There are 8 hidden switches. A switch that is on adds its own fixed numbers to the row, and there is some noise. The rows also spread widely along 11 directions, which tell nothing about the answers.
Some rows, each with its switches (1 for on, 0 for off) after it:
[ -4  12  -1   2  15   0  -1 -13  -1  -2   1  -8   6 -15  20  17   0  12
 -12  10  20  17   3  -5  -2]  1 1 1 1 1 0 1 0
[ -2  -3   1  -2  -5  -4   2   4  -3   0  -1 -12   6   8   4  -2   4   1
   7  -7 -10  -4   8   4  -1]  1 0 0 1 0 0 0 0
[  3   2  -4   3  -2  10 -23  -2  -2   2   4  11 -22   8   2   2   7   4
   9  -5   0 -12 -13  12  -7]  0 0 1 0 0 0 1 0
[  1   6   5  -1   7   1 -11  -1   0  -7   0  -5  -6  -7  -3  14   1   6
   1  -7  -5 -12   5   3  -7]  0 0 1 0 1 0 1 1
[ -2  -6   0  15   3  -6   2  -8   2  -6  12  11 -11  -3  -5   7  -9   6
  -3   2  -3 -14  -7 -10  -4]  1 0 1 1 0 1 1 0
[  1  -6  -7  14   4 -15  20   6  -5  -9   8  -6  10   6   6   1  10 -10
   6  -2 -22 -18   3   1   0]  1 0 0 1 1 1 1 1
[  0   3  -3   1  -6  11   5   3   1  21 -15   6  10  -8  -1  -6  -6   1
  -1  -9   9  14  -7   0  -2]  0 1 1 0 1 0 1 0
[ -1   6 -16   1  -1   4 -21  -5   2  10  -3  16  -7   2  -1  -5  -3   2
  -8  11   9   4   1  -2  -4]  0 0 1 1 0 0 1 0
[ -5  -3 -10   2   0  -5  -4  19   6   3  -9  13  10  -4 -15 -16  -4 -11
  -5  13  -6  -5   9  -8   1]  1 0 1 0 1 0 0 0
[ -3   7   4  -4  -2   5 -11  -3  -4   5  -7  -4  -2  -6  -7   4  -5   2
  10 -15  -4  -9  12   2  -3]  0 0 1 0 1 1 1 0
[-17  -3  -2  -7 -10 -14 -20   8  -1   1   6   7   6  21   5 -25  -4  13
   4  11  10   0  10  -8  13]  1 1 1 0 0 1 0 0
[ -4  -1   0   4   1  -2  -3  14   2  -2  -6  15   2 -12 -18  -7 -10 -11
   2   4  -9 -15   7  -6   0]  1 1 1 0 1 1 1 0
[  1  -2   7   4   2  -5   3  11  -2  -6   7  -2   6  -5   0  -1   3   3
   8 -10  -6  -6   4   4   4]  0 0 1 0 0 1 1 1
[  5  11   5  -2  -4  17   4 -13   8  20 -20  -5  -1  -3 -13   9 -13  16
  -7 -17 -10  -3   4 -10  -9]  1 0 1 0 1 1 1 1
[ -1   1   7   0   0   0   7   0   2   4  -2  -8   7  -3   0   3  -5   5
   3 -10  -1  -4   3  -2  -1]  1 1 1 0 1 0 0 1
[  1   1   1  -3  -3   6 -15  11   8   7  -1  10   3   6  -1 -12   0  19
  -7   3   9  10 -10  -1   6]  1 0 0 0 0 1 1 1
[-10   0   8   8  -5   1  -1   0  -8   4 -10   7   2 -13  10   7  -7   1
   4 -10  14   5  -6   4  -5]  0 0 1 1 1 1 0 0
[ -4   7 -12   7  -5   6  -2 -10  -4  14 -12   5  -3   3   6   2  -1  -4
   3  -4  -4  -5   2   1  -7]  1 0 1 1 1 1 1 0
[  0  -1  10  -6   2  -1  -4  11   9   1   3  -7  14 -12  -4  -4  -7  10
  -3  -7   4   4   4  -1   7]  1 0 1 1 0 1 0 1
[ -6   8  -2   5   6   2 -10  -4  -3  -1   0   5   0  -4  12   6   2  13
  -5   7  17  11  -1  -3   2]  1 0 0 0 1 1 1 0
[-5  3  6 -1 -6  4 -6  3  4 10 -6  5  6 -4  1 -5 -9 14 -3 -4 12 10 -2 -3
  4]  1 0 1 0 0 1 0 1
[  4   8  -2   0  -4   7 -16   4  -1   9   0   6   0   3   5  -9   1   7
   5  -2  12   2   3   4  -1]  1 1 1 1 1 0 1 1
[  1   4   0   0  -3  -5  11 -10  -3   5   4 -16  10   6   3  -2  -3  14
   3  -9  -3   5  24 -11   1]  1 0 1 1 0 0 1 0
[ -2   6  -2   7  14   6  15 -12   3   5  -7  -9   6 -20  13  21   0   1
  -9  -2   2   6 -11   0  -3]  1 0 1 0 1 1 0 0
[  3  -5  -3  11   3   1  -1  -7   3   1  13   3  -9   2  -1   3  -2   7
   0  -5  -1 -11 -13  -4  -1]  1 0 0 1 1 1 1 0
[  8  -6   7  14  10  -4  13  18   2 -15  10   3   6   2   3  -1  10  11
  -3   3  -8  -7  -8  -3   1]  0 0 0 0 1 1 0 1

New rows. What belongs after each?
[ -1  -2  -3   5  -2  -3  -4   8   4   5   6   7   6   6  -1 -13  -1  11
   0  -1   5  -1  -4  -5   7]  1 0 1 0 1 1 1 1
[  0   2   2   1  -8   3  -3  -3  -3  11   5  -5   4   0   6  -4  -2   6
  12 -19   5   1   0   7   4]  1 0 1 1 0 1 1 1
[-10  -5   0  -4  16 -19   1  21   6 -17   6 -10  24 -15  -3  -3   3  -7
  -7  14  -5  -2  12  -6  13]  1 0 0 0 1 1 0 0
[ 11   4  29   6   9   5   9  10  -2 -20   4 -12  -1 -19   1  21   0  22
   2 -14  -2  -1   7   3 -10]  1 0 1 1 0 0 1 1
[  1  -7   0  10  10  -6   2  14   2 -12  10  12   0 -14  -7   0   1  -5
  -1   5  -6 -10  -8   0   2]  0 0 1 0 0 1 1 0
[ 1 -6  5 -1 -2 -3 -5  6  3 -4  9  3 -2  9 -9 -8 -4  9  1  1 -3 -8  2 -7
  2]  0 1 0 0 0 0 0 0
[ -6   4  -1   3   1 -10   0  -6  -1   1   6   3  10  -2  -6  -1 -10   8
  -4  -1   8   1  16 -15   6]  0 0 0 0 1 1 1 1
[  3   1   0   1  -6   4   2   9  -3   8  -3   2  11   2   4 -12   3   8
   3  -7   4  13   2   2   3]  0 0 0 1 0 1 1 0
[  3   0   4   6   8  -3   6  -4  -3  -6  16  -9   0  -6   6   5   0   5
   9  -8  -1 -11   3  -2   2]  1 1 1 1 1 1 1 0
[ -1   3  -5   2   0   5  -5  -8   2   8  -3  -4  -4   2   2   3  -1   4
   2  -8  -8 -10  -3   0  -5]  1 0 1 1 1 1 1 0
[  3  -3  -4   7  -3  -1   6   0   8   8  -1   1   5   9  -2  -6  -2  14
  -9  -3  -5  -1  -4 -10  -4]  1 0 1 1 1 0 1 1
[  5  -2   7   7  -7   6  -1  -3   2   7   1   2  -5   1  -5   3  -6  13
   3 -20   2  -7  -7  -1  -9]  0 0 1 1 1 0 1 1
[-1  2 -3  5 -2 -2  3  1 -3  0 -1  1  5  8  6 -5  2  9 -1  3 -3  4  7 -5
  1]  1 0 0 1 0 1 1 0
[-10   7 -13   2   1  -6  -2  -5  -2   1 -18   0   2   6   1   4  -1 -11
  -4  10 -22 -18  19  -7 -10]  1 0 1 1 1 1 0 0
[ 2  5  6 -1 -1 12 -6  5  0  7 -6  4  0 -4 -1 -4 -2 11  4 -9  4  1 -2  1
 -1]  0 1 1 0 1 1 1 0
[  2  -7  -5  10  -1  -8   8  11   0   0  11   9  10   7   1 -12   4   3
   1   0  -1   0  -6  -2   8]  0 0 0 0 0 1 1 1
[  3  -4  11   1   2   3  -9  12   5  -6   7   6  -4  -3 -13  -6  -6  17
  -1  -3   3  -6  -3  -7  -1]  0 1 1 0 1 0 1 0
[ -4   0   7  -6  -8   5  -4  16   4   8 -16  -2  10   1   0  -7   0   4
   3  -9  -7   1  -3   8   1]  1 0 1 0 0 1 0 1
[ -5  -3   0   1  -6  -1  -5   4  -3   4   4   5  -3   6   0 -10  -2   1
  13  -7  -2  -9  -4   3   5]  1 1 1 0 0 1 1 0
[  3   1   7  10   2   0   8  -1  -7  -8   4  -5  -3   6  14  10   8   8
   8  -8  -8 -11  -6   5  -6]  1 1 0 1 1 1 1 1
[ -2  -2  -8   4  -2  -1   7 -13   3  11   3  -6  -1   5   1   2  -2   4
   1  -8  -4  -2  -4  -3   1]  1 0 1 0 0 0 1 0
[-2 -3 -4  8 -2 -9 11  0 -3 -1  4  0  6  3  3  2  2 -4  3 -3 -5 -2 -1  0
  1]  1 0 0 0 0 0 1 1
[ -6  -4 -14  10   2  -9  -6   2   2   1   3  10  -1  -6   1   3   0 -20
   0   6  -2 -16  -8   5  -3]  1 0 1 1 1 0 0 1
[ -8  -1   0  -1   1  -1 -14   5   6   0  -9   1   0  -1   0   1  -3   5
  -8   5   0  -4  -4  -2  -6]  1 0 1 1 1 0 0 0
[  0  -8   3  19   5 -11  15  -7  -1  -7  16   4  -2  -3   2  10  -3   8
  -1  -6   3  -9 -10  -8  -2]  0 0 1 0 1 0 1 1
[  6   9   3   6  -8  20  -5   8  -8  11 -19  14  -5 -14  -9   2  -5 -10
  12 -14  -1  -3   4   9 -10]  1 0 0 1 1 1 1 0
[  3   7  -1  -2   1   5  -3  17  -3   4 -11   2  17 -13  -4  -8   2  -5
   2  -3   2  10  16   2   2]  0 0 0 1 1 1 1 0
[ -4  -6  -3   7  -3  -4   8  -8   4  11   9  -1   5   0  -3  -6  -9  10
   2 -11   6  -1  -8 -11   7]  1 0 1 0 1 1 1 0
[ 13   3  -6   9  -1   8   9   0  -6   6   8  -2  -1  10   5  -6  10   4
  12 -10  -4  -2   3   2  -2]  0 0 0 0 1 0 0 0
[ -1   1  -1   3   1  -3 -13  10   0  -3   5   9   2  -3   0  -6   0   2
   2   3   2  -5   4   2   3]  1 0 1 1 0 1 1 1
[10 10 12  3  8 16 -8 14 -2 -8 -6  4 -3 -2  9  2  8 23 -5  6  5  7 -1  1
 -7]  1 1 0 1 1 1 1 0
[-12  10 -16  -1   4 -11 -18  -4  -5   1  -5   0   6  -7  10   7   4 -16
   0   9   4  -4  13   7  -2]  1 0 1 1 1 0 1 1
[ -3   0   7  -3   1   0  -5  -1  -3  -4   0  -8  -1  -6  -1  12   0   3
   5 -12  -2  -2   0   6  -2]  0 0 0 0 0 0 1 0
[ -5  -9   1   6  -1  -6  -1  -3   1  -3   7   0  -5   5   3   4  -2   4
   0  -4  -5 -11 -12   0  -1]  0 0 0 1 0 1 0 0
[ -4   4   0  -4  10 -12   4   3   2  -6   4 -14  19   1   9  -1   5  14
  -8   7   2   7  14  -8   6]  0 1 1 0 1 0 1 1
[ -1   1   4   0  -8   5  -4   5  -1   6  -4   7   2   7  -4 -10  -4  15
   1  -4   3   6   4  -6   3]  1 0 0 0 0 1 1 0
[  0   9   4  -5   0   4   2   9  -1   6 -12   0  16 -13 -10  -6  -8   3
  -3   1   7  15  23  -9   2]  1 1 0 0 1 0 1 0
[  0   1   4   2 -11   8   2   5  -4  14  -8   0   6  -3   1  -2  -1  -1
  13 -23   2   1  -7   9   2]  1 0 0 0 1 1 1 1
[  6   0   1  14 -16  11  10   0  -3  15 -14  13  -4  10  -6  -3  -6   4
   5 -17 -10  -8  -5  -3 -11]  1 0 0 1 1 1 1 1
[ -3   2   6   5  -2  -1   3  -2  -2   0  -2  -5   2  -2   2   8  -2   9
   3 -11   0  -4   2  -2  -4]  1 0 1 0 1 0 1 1
[  1  -2   5   3  -2   4   5  -7   2  11   2 -11   1  -8   7  10  -1   2
   8 -25   4  -3 -18  11  -2]  0 0 1 0 1 0 0 1
[-6 -2 -4  1 -2 -7 -3  2  0  1  3 -5  4  5  1 -4  2  4  5 -3 -2 -5  4 -3
  2]  1 0 1 0 1 0 1 0
[  2   4   0   2   7  -1   5   6   2  -3  -1   2   9  -4  -3  -5  -2   8
  -7   8  -4   3  15 -11   2]  0 0 1 0 0 1 0 0
[ -9   1 -11   3  -1  -6  -2  -4  -2   4  -8   1   3   3  -1   2   0  -7
   0   0  -8  -8   7  -3  -5]  0 0 1 0 1 0 1 0
[ -1  10  -6  -6   0  -3 -12   0   2   8   2  -4  11  11   3 -14   2  15
  -1   2   5   3  21  -9   8]  0 0 1 0 1 1 0 1
[ -8  -2  -5   3   1  -6  -2  14   0   4  -5   1  16 -10  14  -4   6  -7
   1  -2   6   6 -12  11   5]  1 0 1 1 1 1 1 1
[ -2  -9  15  -2  -3  -3   6  13   1   2   6  -5  14 -21  -6  -4 -10   0
   8 -19  10   8  -5   5   5]  0 1 1 1 0 0 1 0
[ -1   4   2  -4   3   3 -13   1   2  -2  -1  -4  -3   2  -7   1   0   9
   1  -2  -6  -9   7  -4   1]  1 0 0 0 1 1 1 0
[ -6   4   9   7  -6   4  -4   6 -10   0  -9  14   1 -13   6   4  -8   0
   5  -2  16  10   4   4  -4]  1 0 0 1 0 1 0 0
[ -5  -4   0 -10  -5  -1 -19   2  10  11   8  -2   1   1 -15 -14 -11   7
   5  -9   7  -6  -1  -6   9]  1 1 1 0 1 0 1 0
[ -5   4   5   7  -2   1   8 -10   1   4  -8   1   0   5   8   9  -6  16
  -7  -2  -1   0  -1  -7  -4]  1 0 1 0 0 1 0 1
[ -3  -1   1   1  -9  -2   6   3  -3   7  -3  -4   7   3  -2  -7  -3   3
   8 -11  -3   3  10  -2   1]  1 0 1 0 0 0 1 0
[  0   5 -17   4  -5   3 -22  -5   0  12   2  19 -10  10   2  -9   1  -8
   4   5   0 -12  -3   6  -2]  0 0 1 1 0 1 0 1
[ -9  -2   2   0  -1  -4  -6  -2   3   1  -2   5  -3  -9 -12   3 -14  -4
   2  -3  -5 -13   4  -6   1]  1 0 1 0 0 1 0 0
[-9  1  2  2  5 -3 -4 -9  1  0 -2 -4 -1 -8  3 13 -5  7 -4 -5  2 -4 -4 -3
 -2]  0 0 1 0 1 1 1 0
[-10   7  -3  -3   0  -4 -10  -5 -10  -4 -13  -4  -4  -6   1  17   1 -20
   9  -3 -13 -14  14  11  -9]  0 0 0 0 0 0 0 0
[ -3  -2  -5   6 -13   1  -2   4  -4  11  -8  18   2   9  -6 -15  -7   3
   1  -2   1   3   3  -6  -1]  0 0 0 1 0 1 1 0
[ 2 -2  2  0  4  1 -9  9  2 -5  9  4 -2 -2 -2 -4  2  3  2  4  3 -1 -5  2
  4]  1 1 0 0 0 0 1 0
[  5  -3   4   9   0   8 -14   5   1  -4   6   9 -17   6  -2  -1   2  13
   6  -5  -5 -18 -12   2  -8]  1 0 1 1 1 1 1 0
[ -3  -7  -4   4   6 -11  -3   0   3  -6  17  -7   3   3   4  -1   4   5
   1   0  -1  -9  -5  -3   7]  1 0 0 1 1 1 1 0
[  4   1   0   6  -5   7   4  13  -1   6 -13   4   7   7   6  -4   8   8
  -1  -8  -8   2 -10   6  -6]  0 0 0 1 1 1 1 1
[-11   6  -3   4  -5  -5 -10  -8  -8  -1 -10   2  -7   5   4  12  -1  -3
   6  -3  -6 -15   9   2  -9]  1 0 1 0 1 0 1 1
[  3   0   9   0  -1   2  14   8   3   2 -11  -1  13  -6  -5   2  -5   8
  -7  -6  -4   9   0  -3  -2]  0 1 0 0 0 0 1 1
[  1  -7 -15   6  -1  -8  -3  -3   5   5  14   3  -3  15 -10 -13   1   0
   3  -1 -11 -18   0  -9   2]  0 0 1 0 1 0 1 0
[  2   8  -3   2   6   3   6  -1   9   9 -11  -2  16  -6   4   0  -5  16
 -22   9   9  18   8 -14  -3]  1 0 1 1 1 0 0 1
[  3   3 -10   9   9  -4   1  -6  -1  -4   8   4  -2  -3   4   5   3   2
  -6   9  -1  -2   6  -5  -4]  0 0 1 1 0 0 1 0
[ -1  -5  -2   3  10 -15  -3  -9   6  -9  25  -9   0   6   2   4   2  16
  -4   1   1  -8  -1  -7   7]  0 0 1 0 0 0 1 1
[ -2   2  -1  -1   3  -9  -1  -5  -6  -3  11 -19   8   5  12   2   8  10
   6  -9   3   3  11   0   3]  0 0 0 1 1 0 1 0
[ -4   4  -9  -4 -15  -5  -8   8  -3  13  -7   7  13  21  -2 -25   0   9
   2   0   1   8  19  -5   4]  0 0 1 0 0 0 1 1
[ -2   2  17   0  -2   5 -11  40  -8 -17 -21  16   6 -10  -8  -7   2   0
   4   5  -7  -3  12   6  -8]  0 1 0 1 1 1 1 0
[  1   5  10  -2   0   6  -1  -8   0   7   3 -15   4  -5   6   4  -5  18
   6 -17   9   3   7  -3   1]  1 0 1 1 1 1 0 0
[ -1  15 -10   3   4   6 -14  -8   0   6 -13  17  -3  -7  -7   8  -6  -2
 -11  10   3  -1  11  -7  -6]  0 0 0 0 1 1 1 1
[  1  -7   2  13  -6   7   0   4   3   7  -2  19 -10  -8  -7   5  -7  -3
   2 -10   2  -6 -25   6  -7]  1 0 1 0 0 0 1 1
[-2  1 -1 -2  2  0 -7  1  4  4  0 -8  4  1  0 -3  0  9  1 -6 -4 -4  3 -3
  1]  1 0 1 1 1 1 1 0
[-5 -1  1  1 -3 -4 -4  3 -4 -2  2  0  2  5  5 -2  2  7  3  0  4  5  3  0
  2]  1 0 0 0 0 0 1 0
[ -2  -4  -3   5  -3 -14  19 -17   4   9  10  -7  13   1  -8   1 -17   3
  -6  -6  -1  -1  10 -18   5]  1 1 0 1 0 0 1 1
[ 0  7  1  2  3 -2 -4 -5  0 -1  0 -5  1  5  2  5  2 15 -3 -3 -1 -3 10 -5
 -4]  0 0 1 0 1 0 1 1
[ -9  -3   0   5  -8  -6  22   0  -9  11  -7  -9  19  -7   4   0  -3 -10
  13 -20  -2   5   4   2   6]  1 0 0 0 1 1 1 0
[ -3   2  -7   3   4   1  -5  -9   5   5   1   2  -4   7  -1   2  -2  11
  -8   4  -2  -4  -3 -10   1]  1 0 0 0 1 1 1 0
[-13   0  -9   6  13 -16  -4   2  -7 -14   3  -2   4 -15  11  14   8 -17
   2   8  -1  -8   2   7  -1]  0 0 1 0 1 0 1 0
